The rows come from 5 hidden closed curves, with some noise, and rows from the same curve form a group. Each curve winds through 8 dimensions. The rows are also pushed far along 4 directions, which tell nothing about the answers.
(in the rows, 128 means zero)
Some rows, each with its group after it:
[144 106 140 104 204 126 121 120 131 134 148 104 130 129  97 207 101 103
 124 201 129 100]  (0)
[ 91 166 132 163  80 126  89  72 130 134  66 162 139 160 118  97 157 146
 135 105 133 156]  (4)
[146 113 128  98 183 147 135 123 114 107 156 138 127 108 128 138 117 121
 117 175 114 121]  (1)
[ 59 165 168 126  98 102  96  64 115 169 110 119  90 179 174  93 115 129
 138 127 151 116]  (0)
[151 131 141 103 109 134 112 114 160 115 137  78 130 123 146 112 160  79
 120 127 146 141]  (3)
[141 159 150 107  82 135  88 134 153 142 106  96  97 161 140 148 112 140
 130 144 129 132]  (3)
[127 141 136 108 131 129 134 101 134 119 112  97 124 150 144 103 121 108
 120 164 129 138]  (4)
[133 130 109 122 113 119 149 157 145 136 142  91 128 132 119 137 134 131
 130 101 128 121]  (4)
[119 123 153 132 145 129  69  66 138 114  61 175 151 156  95 165 123 130
 125 180 131 158]  (4)
[150 115 173  95 129 127 109 115 137 120 156  95 128 129 164 139 129  71
 107 163 148 124]  (0)
[124 143 153 104 137 129 113 109 114 146 124 106 127 155 153  98 116 128
 144 173 122 111]  (4)
[ 94 131 159 135 166 108 116  81 103 156 116 141 134 154 135 130 107 123
 140 173 140 109]  (2)
[154 173 129 143  62 135 118 176 149 145 113 109 144 145 131 131 153 154
 141 107 127 147]  (3)
[114 112 123  81 179 122 182  90  98 126 189  35  86 122 175  82  92  76
 120 172 131  67]  (2)
[123 135 110 158 114 134 148 125  94 127 155 136 129 107 130 111 139 130
 121 101 121  95]  (4)
[168 153 128 147 108 143 132 151 133 123 121 109 152 125 126 128 149 118
 131 149 125 137]  (2)
[155 124 143  87 118 122 114 148 151 147 140  74 125 141 137 132 124 123
 142 133 131 110]  (1)
[171 126 117 142 182 134 126 112 120 122 127 178 175 101  76 174 141 152
 128 153 129 126]  (1)
[ 94 148 122 172 134 118 107  87 127 145  71 167 150 156  80 149 136 147
 139 132 128 139]  (0)
[183 173 109 133 114 142 189 184 122 138 181  80 138  97 157  77 161 116
 131 112 126 116]  (2)
[157  94 129 100 146 137 127 134 145 118 141  75 134 132 104 151 127  68
 113 158 113  99]  (3)
[ 71 142  89 171 106 104 184 115  99 128 108 155 123 130 146  73 111 188
 144  73 134 140]  (3)
[ 84 149 116 183  89 114 150 142 101 136 121 158 137 125 156  95 136 173
 152  82 139 143]  (3)
[126 111 152 106 156 118  92 113 140 145 109 158 140 141 113 139 125 133
 139 140 132 135]  (1)
[120 143 135 138 139 122  83  90 131 143  85 196 169 149  78 155 148 176
 138 128 128 144]  (3)
[111 160 102 139 148 119 196 124  96 144 170  94 118 122 144  96 124 131
 128 124 129  95]  (1)
[177 102 142  90 124 138 138 164 149 105 182  34 129 101 166 134 138  59
 121 153 141 114]  (1)
[106 156 145 127  80 130  86 101 133 140  77 170 126 164 137  82 140 160
 135 106 121 155]  (1)
[231 148 130 127 112 176  82 160 174  89 106 158 182 102  74 187 188 114
 103 156 116 180]  (4)
[139 195 127 157  58 140  96 122 173 132  67 143 120 142 126 102 172 140
 132  93 142 193]  (2)
[153 159 121 107 128 138 157 133 120 127 150  86 121 126 155  98 125 134
 131 151 125 119]  (0)
[130 141 119 174 103 131 137 147 123 110 118 198 154 115 113 150 149 151
 107  96 130 166]  (0)
[147 118  82 152 193 136 196 162  86 122 182 124 144  85  99 158 115 147
 131 146 109  82]  (0)
[147 138 171 114 114 116  62  94 187 138  73 159 149 157  98 167 155 106
 115 131 155 179]  (1)
[170 135 114 141  97 145 119 167 152  97 140 156 141  84 121 161 162 150
 118  88 140 170]  (1)
[169 102 113 120 159 150 116 157 129 114 150 108 144  85 112 147 143 127
 151 146 120 113]  (2)
[167 169 149 131 109 143 112 128 147 123 123 143 145 133 125 143 159 106
 102 147 135 159]  (0)
[142 155 156 147  92 139  88 128 141 136 108 128 138 137 135 129 159 104
 131 137 137 144]  (3)
[132 166 134 123 123 128 145 109 116 133 133 112 126 139 151 102 127 132
 123 149 134 128]  (0)
[146 145 103 144 129 136 171 131 106 131 168  82 119  94 148  82 142 109
 134 117 129  91]  (2)
[110 124 125 154 114 132 120 144 124 128  97 185 147 146 102 121 136 142
 123 107 104 145]  (1)
[128 115 121 126 133 119 139 108 116 129 124  95 139 118 148  87 119 137
 156 131 139 113]  (4)
[141 147 144 108  39 133 102 134 176 119 109  66  96 148 162 101 146  89
 114  96 141 154]  (4)
[ 80 169 167  89  76 109 116  78 131 149 125  64  79 182 207  69 110 114
 128 135 153 127]  (2)
[105  97 154 133 143 116  92 114 136 138 103 163 146 142 112 138 133 110
 134 128 133 138]  (1)
[171 175 128 129  91 161  96 149 153 120 106 147 156 135 107 129 179 141
 122 129 112 166]  (4)
[187 164 103 104  97 148 146 162 178 126 126  66 117 121 118 103 158 110
 122 108 122 146]  (2)
[122 147 152 134 129 122  49  78 146 148  62 208 172 164  68 175 154 175
 137 135 133 158]  (3)
[144 118 118  99 153 120 186 161 133 133 154  83 134 140 130 112 114 101
 115 144 113 114]  (2)
[165 172 136 156  40 138  85 134 171 130  84 138 161 133 119 105 198 122
 129  76 142 176]  (0)
[147 181 151 103  81 128  96 148 164 156 115 123 139 173 123 137 160 142
 123 116 127 153]  (3)
[108  77 126 135 158 131 109  92 114  94 107 151 128 126 100 176  96 115
 113 162 119 118]  (4)
[134 123 147 117 116 141  70 137 140 128 120 177 154 130 110 150 162 148
 132 115 121 149]  (2)
[113 141 106 129  97 126 167 107 110 113 153  87  99 115 172  73 124 123
 119  98 137 112]  (4)
[115 101 152  83 124 109 119  90 132 134 129  38 112 161 161 115  92  92
 136 165 140  90]  (1)
[ 61  88 126 139 173  88 159  68  98 132 133 122 121 134 139 113  94 107
 131 130 149 100]  (1)
[ 56 145  95 167 148 100 162  81  90 152 117 161  95 134 119 117  93 184
 141  97 135 107]  (0)
[140 125 137 128 125 136 116 170 156 118 118 139 140 142 106 183 135 117
 114 145 120 161]  (0)
[161 129 152 110 140 142  75 114 185 113  79 122 133 142  96 172 143  84
 117 175 135 177]  (2)
[136  96 100 150 161 137 164 154  96 119 173 131 149  89 109 125 141 110
 127 115 110  89]  (1)
[ 78 105 152  78 137 111 112  83 142 124 128  71  71 159 165 133  84  95
 122 157 145 124]  (0)
[167 106 147 100 149 126 110 150 166 119 117 103 154 138 105 192 123 105
 124 176 135 148]  (3)
[154 124 133 117 132 140 115 133 150 111 102 129 131 146  97 178 114 112
 104 169 114 143]  (3)
[ 76 151 120 178  66 111 158 122  93 143 125 121 121 143 167  64 133 137
 136  75 133 113]  (2)
[124 100 143 122 160 121 109  92 125 132 110  94 143 143 113 142 112  95
 142 177 130 101]  (3)
[115 170 129 136  86 143  88 123 148 132 100 156 140 153 108 123 178 142
 124 103 118 162]  (4)
[171 102 119  84 151 161 148 160 141  94 179  47 112 101 142 119 137  55
 108 164 108 109]  (0)
[ 90 119 146 129 149 112 115  68 114 133 118 122 129 138 146 101 126 107
 140 146 147 121]  (3)
[ 94 112 123  76 170 114 187 111 119 128 193  31  89 142 166  98 105  61
 107 152 129  86]  (4)
[ 30 149 134 161 131  98 134  30  70 156  98 135  99 166 164  70  89 152
 150 137 142  95]  (2)

New rows, each followed by its group:
[146 122 109 154 188 130 155 112 103 119 146 168 176 101  86 151 147 124
 116 147 124 115]  (4)
[165 142 167  76 142 128 108 121 153 129 147  80 118 143 150 171 114 104
 115 192 148 133]  (0)
[117 129 117 111 112 107 178 146 132 137 151  65  95 145 151 123  92 117
 117 117 131 106]  (4)
[172 151 122 118  97 147 139 140 135 103 150  89 133 106 153 114 149 119
 119 132 135 137]  (1)
[146 150 127 136 126 137 151 119 113 124 147  88 127 118 152 103 133 102
 125 152 132 111]  (2)
[ 46 100 136  98 182  98 154  58 101 139 147  82  94 165 148 112  85  85
 119 163 132  85]  (4)
[147 109 129 119 134 121 157 154 139 124 148  97 119 132 120 165 106  93
 102 137 127 113]  (4)
[101 153 130 146 103 120 154 140 100 153 132  87 112 153 164  92 106 135
 146 137 122 100]  (3)
[ 87 150 144 121 102 108 123 111 149 140  97 120 105 179 140 131 113 121
 114 126 138 155]  (1)
[117 111 191  95 119 126  18  91 173 131  68 174 151 186  93 191 142 108
 114 163 129 167]  (2)
[159 125 148  95  86 144  99 141 144 119 130  73 129 138 155 107 137 103
 130 143 123 124]  (1)
[102 134 122 134 156 134 149 146 104 138 152 141 119 132 128 122 125 126
 126 136 107 112]  (1)
[105 110 136 148 118 120 141 140 100 129 140 112 143 133 151 112 123 113
 139 131 125 106]  (2)
[ 54 108 135 136 173 111 121  88 106 144 112 179 112 156 108 133 104 125
 122 135 118 119]  (1)
[ 95 157 128 146 137 130 113 102 116 131 112 184 120 139 117 147 128 162
 124 132 128 149]  (1)
[173 138 125 125 136 120 143 134 144 134 136 118 157 113 115 135 147 127
 130 125 145 133]  (1)
[ 95 101 161 146 118 123  63 110 146 113  82 184 148 155 102 191 133 117
 117 142 133 166]  (0)
[135 113 140 117 128 130 102 122 148 103 129 135 124 115 131 173 128 125
 119 137 148 156]  (1)
[140 101 143  97 142 116 106 113 162 136 118 111 118 130 118 138 124  98
 127 124 143 130]  (3)
[152 133 104 159 123 136 155 152 115 130 161 130 139  86 120 113 158 122
 130  89 128 109]  (2)
[112 122 132 130 180 135 100 110 110 139 124 189 135 130  89 160 126 151
 132 150 111 118]  (1)
[ 72 169 162 122 116 115  99  95 118 167 107 120 106 182 161 100 119 138
 148 151 134 127]  (1)
[132 102 119 123 178 112 168 111 122 122 141 133 145 115 117 122 119 108
 118 134 135 120]  (1)
[179 173 146 109  62 140  87 145 170 132 102 108 122 145 135 151 140 151
 125 127 137 159]  (4)
[112 162 148 132 104 118 116 125 154 148  93 146 127 161 135 110 143 125
 126 117 139 170]  (2)
[112 159 147 150 102 140  80 144 142 144  98 181 133 156 106 155 156 140
 126 122 116 160]  (1)
[ 77 128 129 149  97 111 127 122 118 146 119 149 120 138 148  73 141 134
 141  72 133 133]  (1)
[ 84 153 145 126 110 115 125 133 114 155 130 138 121 168 147 127 117 157
 133 126 125 125]  (3)
[ 87 119 144 155 117 104 109 104 125 143  89 169 125 163 106 163 104 132
 118 120 132 127]  (4)
[ 84 123 115  89 151 114 177 120 119 134 183  64  94 140 160  97 117  99
 117 121 126  99]  (4)
[177 150 137 104 125 151 131 156 125 133 153  95 142 122 147  99 147 117
 133 157 114 116]  (4)
[ 64 109 111 165 122 113  98  63 101 119  85 192 131 132 104 129 120 178
 141  94 133 130]  (3)
[ 87 154 148 117  89 121 103  84 118 136 116 117 104 159 168  94 122 144
 133 122 139 130]  (2)
[136 143 153 113 137 143  67  95 141 124  94 182 134 141 110 154 139 146
 123 156 127 160]  (1)
[ 72 164 136 169 118 128  74  97 110 158  80 229 130 157  94 137 144 188
 143 104 118 145]  (1)
[108 170 151 118 125 126  96  94 141 141 108 148 109 156 130 144 133 140
 122 145 139 155]  (1)
[141 122  99 130 157 135 141 120 121 128 142 152 137 107  89 127 141 138
 121 107 113 109]  (2)
[123 115  86 141 180 123 203 120  70 137 158 105 118 103 133  79  88 145
 145 140 109  62]  (3)
[147 114  94 172 151 137 127 120 107 118  95 199 142  97  73 154 112 182
 140 118 112 120]  (3)
[109 146 140 140 123 101 124  96 134 151  82 143 137 166 119 136 107 154
 135 138 144 141]  (4)
[153 133 111  97 145 155 132 144 140 111 148  98  98 112 123 134 126 117
 118 147 109 124]  (0)
[134 205 120 153  23 131 110 130 144 151  96 122  99 131 165  65 154 186
 155  55 148 156]  (3)
[110 101 138  87 162 125 108 124 142 125 153 116 120 136 120 166 129 112
 122 141 128 124]  (4)
[176 164 101 158 115 141 142 143 149 116 111 146 161 111  88 151 164 142
 118 116 129 158]  (0)
[121  77  98 120 181 135 168 130 100  92 177 117 109  83 129 151  97 118
 115 141 119  98]  (0)
[131 147 136 122 105 129 134 132 115 136 153 139 138 135 142 110 148 131
 112 109 124 120]  (2)
[154 143 162  68 101 137  93 147 163 138 154  91 119 141 158 118 155 106
 122 126 135 141]  (2)
[ 93 130 173  94 137 112  89 113 135 155 121 124 117 184 137 167 103 125
 126 169 130 125]  (3)
[122 137  86 138 152 129 173 121 119 131 117 108 120 120 113  87 119 142
 144 122 115 117]  (2)
[160 160 112 143 121 145 150 162 121 124 161 166 161  99 119 116 179 143
 114  98 120 144]  (3)
[ 82 127 151  93 131  98 112  98 132 149 129 108 113 160 159 127 106 154
 146 131 151 129]  (3)
[115 145 164 100  97 119  96 103 171 123 101 112 110 162 155 133 132 102
 111 138 154 177]  (3)
[114 107 128 103 161 129 151 103  97 111 165  95 115 120 159 115 100 115
 122 164 125  95]  (2)
[138 159 119 121  82 128 160 156 153 135 135 117 118 135 146  66 162 109
 109  71 127 154]  (1)
[158 111 124 123 105 136 150 160 146 108 129  87 128 122 138 114 128  84
 113 127 122 131]  (4)
[115 161 117 143  76 128 156 130 109 142 159  94 105 127 166  69 143 121
 123  81 129  99]  (4)
[134 152 140  97 129 138 132 145 150 123 150 106 100 135 148 144 129 109
 106 146 130 152]  (1)
[124 175 109 151 108 142 167 165  98 141 161 117 126 120 156  80 148 149
 139 113 114 117]  (1)
[127  90 138 100 167 126 101  84 142 107 103 120 133 143  99 177 103 106
 115 180 126 126]  (3)
[155 132 106 154 141 125 151 140 122 127 112 148 164 119  95 149 125 164
 136 133 124 129]  (4)
[121 146 175 131 110 117  67 103 174 146  79 133 144 180 101 185 148  85
 114 157 145 161]  (1)
[110 113  98 171  86 131 138 131 110 108 112 146 130 109 126 101 133 145
 133  76 120 125]  (4)
[154 170  92 124 117 137 196 145 119 119 181  74  90  83 178  69 134 135
 127 101 141 122]  (2)
[155  85 112 141 156 136 126 118 112  99 147 129 160  88  98 168 134 117
 126 141 127 101]  (1)
[ 93 122 159 135 178 115  94  64 110 125 102 181 131 154 108 199  94 136
 114 194 140 134]  (0)
[123 123  98 156 106 130 167 177 123 116 144 113 145 117 127 124 141 132
 130  97 117 133]  (0)
[ 94 136 142 149  89 114 105 125 136 150 100 159 133 148 135  92 153 132
 140  79 136 147]  (1)
[150 161 113 153  67 131 118 127 162 128 106 125 109 116 117 129 156 130
 118  70 146 154]  (2)
[102 122 148 137 110 114 102 123 140 146 105 149 137 146 130 108 145 116
 137 101 136 143]  (1)
[118 164 122 148  73 128 129 139 119 132 134 125 104 115 173  96 133 172
 146  87 146 142]  (3)
[ 57  96 158 133 137  88 100  71 134 146  78 134 114 169 137 127  94 113
 145 133 154 137]  (3)
[172 113 146 110 129 144 102 159 159 125 150 100 144 116 111 159 164  67
 114 139 126 125]  (1)
[104 129 135 124 157 132 105  90 121 131 127 140  99 134 116 158 115 119
 119 152 128 116]  (0)
[ 97 108 127 124 167 117 144 142 121 135 128 115 128 152 116 163  96 128
 135 167 118 118]  (0)
[ 50  61 149 131 182 101 116 100  92 140 107 165 129 157 126 133  76 129
 147 158 118 104]  (0)
[124 130 130 135 152 122 106  85 120 137 112 171 148 117 110 121 142 151
 142 122 140 131]  (3)
[120 153 212  89  79 107  28  92 197 172  55 111 130 209 141 130 148  87
 136 150 158 174]  (1)
[163 100 117 127 145 162 127 167 108  91 163 140 145  80 130 141 139 128
 127 148 108 122]  (1)
[133 124 106 144 117 141 148 148  93 129 149 107 131 114 133 102 125 141
 142 121 104  84]  (4)
[148 137  84 177 131 145 186 165  90 116 152 168 122  75 126  99 126 156
 124  94 110 115]  (3)
[122 158  91 158 148 129 179 121 104 136 129 123 121 108 132  75 129 149
 148 119 125 121]  (2)
[175 139 163 100 111 135  91 113 161 122 105  92 152 150 128 144 142  93
 119 175 139 143]  (1)
[199  92 113 116 187 150 135 163 123 116 173 114 170  84  80 187 139 113
 128 163 111  85]  (1)
[171 161 136 129  91 148  98 122 160 111  92 134 148 133 117 130 162 123
 116 137 130 171]  (4)
